All groups share one centre, and each spreads out both ways along 15 directions, with some noise.
In the rows, zero is written as 128.
Some rows, each with its group after it:
[150 157 134 131 140 140 121 177 159 113 182 146 127 116  94 127  85  98
 174  83 113]
k273
[100 135 124 111 134 155 146 135 139 106 142 162 120  87  84 157 118  78
 172 129 139]
k880
[140 190 134 154 124 140  42 128 171 118 128 159 141 182  98 138 112 133
  84 135 108]
k880
[162 129 131  41 160  90 112 128  79 110 126  92 154 123 157 108 179 121
 134 125 110]
k374
[100 123  97 154 124 113 144 160 148 127 122 134 130 116 140 145 126 129
 112 139 116]
k880
[122 107 126 107 137 130 140 142 125 119 128 110 155 129 164 136 131 133
 157 134 127]
k822
[137 166  88 101 181 132  66 157  92 147 111 113 162 129 109 138 198 136
 144 159 105]
k273
[121 162 124 167 136  88  75 195 136 103 112 137 157 180  90 166 134 163
 140 164 157]
k880
[152  61 179 121 145  68  69 117 118 135 106 138  86 114  66  86 123 163
 145 119  95]
k374
[161 145 107  58 127 107 138  96 133 129 135 127 118 120 126 126 113 104
 111 135 130]
k880
[139 121 180 114 110 142  95 163 129 121 154 142 177 106 120 127 101 137
 128 109 119]
k880
[111 110 126 130 127 142 145 192 182  80 184 113 157 174 163 153 119 139
 139  86 122]
k822
[118 126 160 133 147 122 105 153 133 136  96 118 106 139 132 115 165 116
 121 133 124]
k822
[124 102 115  85 156  99 118 117 107 109 102 117 119  87  89 147 196 157
 113 108 127]
k822
[130 138 128 128 156 105  72 156 156 130 155 125 138  89 109 157 199 151
 127  95 120]
k822
[118  86  66 129 141 127 157  72 160  54 160 155 129  80 119 127 120 151
 193  71 151]
k273
[126 159  83  56 144 118 116 108 104 104 168 103 170 134 152 181 148 111
 168 163 145]
k374
[143 130 105 114 150 122 124 168  99 117 138 131 136 130 137 109  97 123
 146 168 147]
k273
[145 183 125 122 142 144 143 175 115 135 105 143 100 116  83 108  94  66
 100 115 103]
k822
[ 79  96  77 133 150 103  99 101 188 139 133 208  74  34  58 156 184  72
 168 191 104]
k880
[109 169 149 177 148 129 111 153 163 174  54 103  93 159 103 145 149 122
 125 139 120]
k273
[138 180 127 106 105 132 110  97 137 112 165 125 184 122 163 146 127 109
 123  99 113]
k822
[121 171 139 169  90 100  86  99 127 144 132 149 112 159  51 148 119 103
 101 132  90]
k273
[138 120 117 115 142 107 118 123 144 106 105 109 115 202  81 147 141 149
 164 130 150]
k822
[105 108 133 133  98 134 159 108 168  92 158 151 109 107 162 140  83 119
 120 117 170]
k374
[129 108  86 146 121 133 110 127 137 114 164 136  78 199  45 146 118 151
 125 138 160]
k880
[121 121 118 113 166 123 114 125 164 100 126 132 118 111 104 157 161 136
 178 115 145]
k273
[132  80 111 108 103 136 139 152 133 126 171 132 140 179  85 133 130 142
 119 125 109]
k374
[ 81 115  94 162 147 143 137 148 114 161  84 123 121 113  75 164 158 129
 173 167 122]
k880
[142 117  77 116 149  61 141  97 145 153  86  96 127 108 125 114 169 141
 169 118 119]
k273
[139 145 138  99 114 141 136 165 108 160 130 122 131 118  65 169 144 131
 109 139 175]
k374
[110 117 108 120 114 132 164 110 119 106 138 131 148 116 109 129 144 106
 132  81  88]
k374
[134 128 106 113 141 110  67 112 154 136 151 158  82 131  70 140 165 123
 124 164 152]
k880
[135  84 115 103 137 144 120 127 134 134  93 105 130 153 108 114 137 178
 105 115 113]
k880
[163 115  93  82  92  76 134 128 168 155 186 133 153 117 152 118 113 117
 116 141 112]
k273
[ 88 159 161 183 107 135 178 120 121  81 116 107 148 114 151 165 100 121
 158  56 158]
k374
[171 199 136 116 100 123 104 153  91 153 151 108 171 153 160 105  94 105
  80 121 120]
k273
[144 146 103 106 126  89 111 102 145 119 149 123 143  93 136 135 132 122
 138 102 117]
k374
[ 88 118 109 120 110 173 140  68 140 135  52 120 112 118 132 155 157 156
  51 130 167]
k273
[ 99  80 136 119 149 171 129 156 117 155 108  90 128  90 152 138 164 166
 129 115 149]
k374
[ 92 137 132 196 113  84 103 153  71 124 127 147  95 144  18 183 138 120
 148 173 151]
k822
[131 135 117 130 145 111 100  82 143 143  88 117 115  55 126 124 194 164
 106  80 150]
k822
[112 194  62 171 132 103 100 167  76 139 206 139 148  74 130 154 113  78
 159 150 116]
k374
[185  98 109  46 134 148  61 153 198 146 189 163 136  91  61 105 143 140
 175 121 195]
k880
[ 91 103 147 137 108 145  90  87 147 127 135 147 131 181  66 179 168 139
 151 180 127]
k374
[142 101 151  96 118 174 139  98 133 150  93 106 120 133 145 105 102 157
  85 115 126]
k880
[168 170 123  89 169 128  60 118 175 120 129 112 145 106 119 127 195 162
 101  52 120]
k822
[ 84  83 154 108 142 125 140 147 110 105 112 139 112  99 125 151 162 112
 129 150 109]
k822
[137 132 129 134 109 121 100 122 153 130 113 138 146 179 119 136  79 149
 119 166 117]
k880
[180 128  88  65 123 131 168  90 103  98 141 151 113  98  83 113  46 121
 158 125 190]
k273
[113 126  90 119 130  96 111 111  86 103 168 125 129 127 120 159 152 117
 156 165 154]
k374
[185 124  31  84 105 104 193 171 177 199 145  68 151 161  96 120 111 146
 152  98 154]
k822
[114 124  99 135 153 127 102  99 126  99 135 131 133 102 143 100 148 119
 128  74  62]
k374
[155 148  91 101 111 121 125 158 163 108 186 122 171 126 107 149 131 142
 127  70 151]
k880
[125 130 109  68 143 155 112 123 177 123 160 130 165  91 142 139 181 101
 184 105 144]
k880
[150 138 127  78 124 128 125 144 106 103 141 126 127 165  65 153 106 128
 110 125 145]
k822
[151 179  89 210 112  81 130 151 118 170 137  97 131 118 121  93 130 133
 129  53 133]
k822
[132 115 165 153  80 115 154 164  92 176 152  83 150 165 133 122  91 130
 133 121 127]
k273
[124 184 107 141 135 148 126  79  80 122  38 155  75 105  69 107  87 101
  68 144 153]
k273
[115  75 175 135 102 145 126  52 153 140 110 142  90  95 154 106  97 143
 138 138 188]
k822
[116  57 106 112  86  95 154 128  90 210 128  42 188 112 131 149 223 197
 116  94 108]
k273
[182 146 154  41 130 143 120 157 110 146 145 141 131 113 104 106 140 103
  68 131 129]
k374
[159 124 127  92 115 174  79 104 133 147 160 135 151 170 138 117  91 146
 141 181 166]
k273
[134 232 138 126 151 130 106 151 114  68 123 121 105 158 102 176 151 114
  79  92 187]
k880
[133 123  73 158 109  89 164 155 195 166 114  88 104 162 117 123 156 140
 114  87 159]
k822
[156 155 110  91 160 150  72  50 199 119 133 185 119  47  72 125 120 117
 164  95  87]
k822
[108 103 112  94 139 168 114 104 114 132 129 111 146 126  86 162 161 145
 150 122 118]
k374
[158 166 127 113 114 116 120 141 148 190  98 107 113 132  93 133 128 120
  86 127 133]
k273
[135 129 119  99 142  64 128 165 115  88 116 139 152  91 100 141 144 130
 104 103  94]
k880
[127 130  97 122 142 161 134 132  78 121 110 122 114 159  57 121 124 125
 126 119 123]
k374
[104 126 130 123  74 142 163  89 171 137 156 163 158 131 130 149 100  74
 165 164 108]
k374
[113 130 166 124 120 157 127 170 204 146 158  95 150 182 114 187 146 129
 159  92  99]
k273

New rows, each followed by its group:
[114 151 107 119 131 142 138  81 154  85 121 117 115 144 130 141 149 125
 106  76 139]
k880
[121 124 111 121 129 126 147 143 131 110 173 116 111 106 139 130 159 116
  99  73 135]
k880
[114 153 137 106 153  89 111 119  80  99 144 122 127  62 112 177 115 106
 188 134 142]
k374
[137 136 169  96 113 113 171 128 136 155  85 121 155  87 129 134 126  98
 165 122 120]
k374
[137 138 186 109 129 103 131 153 164 175 114 105 107  80 103 144 162 113
 110  69 105]
k273
[ 95 143 151 142 144 147  99 167 155  70 142 151 160 158 139 138 129  96
 149 123  94]
k880
[114  68 140 120 126 117 145 143 103 150 108 115 132  95 128 124 131 147
 146 144 127]
k880
[ 82  73 168  95 132 163 176 118 117  61 131 114 114 143 158 155 137 119
 145 107 156]
k880
[137  86 112 122 118  83 144 139 135  82 148 116 157 183 152 101  97 143
 149 114 101]
k880
[130 147  66  86 193 162  72 141 111  76 163 163 191  89  75 180 124 148
 174 134  54]
k822
[104 143 130 149 142 150 120 148 162 120 120 114 129  84 160 159 113 143
 132 100 150]
k374
[123 175 156 144 112 114 142 145 103 131 103 150 125 145 115 123 169  82
  92 148 140]
k374
[140 178 170 203 115 124  65 190  30 180 181 164  79  49  48 122 117 105
  91 144 186]
k374
[139  83  85 109 141 118 114  70 127  96 166 157 125  69  78 126 141 155
 188  92 149]
k273
[117 110 138 125  94 147 157  83  97 159 116 143 115 111  77 134 139 115
 144 150 168]
k374
[105  79 132 179  97 146 132  92 175 129 131 126 120 155 135 129  80 168
 159 121 157]
k374
[120 113 165 106 120 142  80 101 175  83 145 162 151  79 101 143 162 142
 120  65 138]
k880
[107  96 172 160 130  80  83 106 132  98 154 154 124 125 170 102 135 102
 228 171 162]
k880
[167 190 126 114 148 103 156 167  75 152  26 118 129  83  85 125  64 129
 116 144 159]
k880
[137  73 134  98 121 111 151  76 188 118 129 145  85  95  65 121 124 129
 139  59  99]
k273
[156 134 108  96 124 104  90  82 142 143 128 145 112 137 154  91 142 118
 112 179 154]
k374
[112  40 137  91 151 178 152 168 151  96 170 152 111  65 113 115 128 139
 125  77 110]
k273
[116  99  99  66  99 166 168  88  84  94 128 128 136 110  66 183 126 159
  87 113 184]
k273
[136 148 147  78 122 114  94  66 132  99 121 136 139 157  90 156 180 123
 122 129 133]
k374
[127  97 129  96 145 137 105 130 165 147  71 151 153  89 107 119 118 143
 169 171 135]
k880
[112 130 164 156 143 151 105 131 110  59 127 121 142 170 176 120 111 157
 124 107 131]
k822
[122 116 115 184 150 111 131 195 159 168  65 161  21 123  67  99  83 116
  87 179 138]
k273
[167 133 185  96 117 147  93 110 103 129 131 145 123 122  89  95  73 116
 142 123 137]
k880
[121 115 121 122 128 112 135 120 120 112 129 115 125 126 112 139 144 142
 110 101 118]
k880
[111 187  94 157 164 125  60  89  60  99 176 101 136  52 176 137 137 123
 165  94 148]
k374
[153  94 108  91 164 118 104 118 148 138 111 151  97 114  98 109 103 134
 166 174 126]
k822
[138 112  94 123  94  74 127  67 184 176 143 126 135  94 159 116 150 122
 149 135 134]
k822
[127  34 178 110 129  75 111 167 103 106 104 145 111  63  80 126 150 195
  84 112 143]
k880
[107  96  57 142 143  54 112 152 179 161 106 135  95  95 110 156 194 160
 117 188 147]
k273
[150 185 127 178  77 105 125 112 100 115 158 119 144 184 135 107  72 111
 116 106 144]
k822
[138 100 169 148 120 109  87 170 170 200 109 163  89 113  94 116 129 136
 106 203 144]
k374
[107 179 133 131 157  99  88 172 159 147  80 123 109 138 107 163 195  99
  81 144  81]
k273
[141 121 171 115  80 130 181 109 141  61 146 112 167 128 200 107  61 146
  79  27 122]
k880
[130  55 122 100 159 117 178 223  28 133 127 127  83  26  75 115 124 146
 124 136 180]
k273
[133 196 116 164 116 151 154 117  88 102 134  91 112 181  92 152 107 128
  81  46 140]
k880
[112 132 162 130 155 120 101 160  88 136  89 146 129  75  90 137 142 105
 186 164 142]
k880
[142 106 113 134 129 117 131 115 142 161  95 125  83 123  59 118 115 148
 135 117 146]
k273
[ 84 148 117 164 110 107 137 178 126 132 129 115 153 102 175 152 167 119
  66 119 111]
k273
[ 99 111  95 114 141 178 125 104 128 133 130 123 124  82 123 146 143 132
 128 110 128]
k374
[119 152 109 158 101 163  73  69 207 159 138 161 108 107 119 140 138 142
  60 116 119]
k880
[154 157 129  96 130 156 145 162 121 112 147  81 128 181 161 128 115 144
  66  81 165]
k880
[118 112 116 101 144  91 172 137 121 108  84  71 164 133 108 168 143 154
 196  84 108]
k374
[143 148 163 109  90  89 114 129 151 155 131 103 124 204  56 181 122 121
 126 149 128]
k273
[114 104 133 121 165 107 122 121  99  96 102 105 133  92 141 125 190 157
 151  98 140]
k273
[138 120 110 103 106 131 108 109 169 132 196 154 145 106  67 176 113 134
 161 127 136]
k822
[118 160 137 143 156 122 101 150 150 139  82 118 117 124 170 136 133 134
 127 162 163]
k374
[ 89  78  62 100 114 115 125 142 116 142 202  93 188 189  70 204 213 147
 168 138  45]
k880
[143 112 131  76 135 108 173 146 172 134  72 123 137 125 135 117 160 121
 106 116 103]
k374
[128 206 155 131 176 180  96 149 130  80 110 141 134 129  96 139 120  94
 130  67  96]
k822
[148  85 151 101 143 146  25  97 183 137 159 170 115 106 101  70 174 140
 107 106  90]
k880
[117 237  92 128 159 162 103 147 105 106 108 166 147  86  91 170 108  82
 110 147  97]
k822
[115 119 156 111 110 126 208 142 110  84  79 155 123 172 112 104 156  78
  89 118 108]
k374
[119 102 130  65 138 148 157 171 124 130 172 132 118  95 141 142 135  88
 128 152 125]
k880
[129 116 159 103 123 148  83  68 130 118 145 168 123  46 125 138 130 145
 104 134 150]
k822
[129 165 129 105 112 136 169 124 107 144 117 110 156  86 142 149 161 107
 120 110 166]
k374
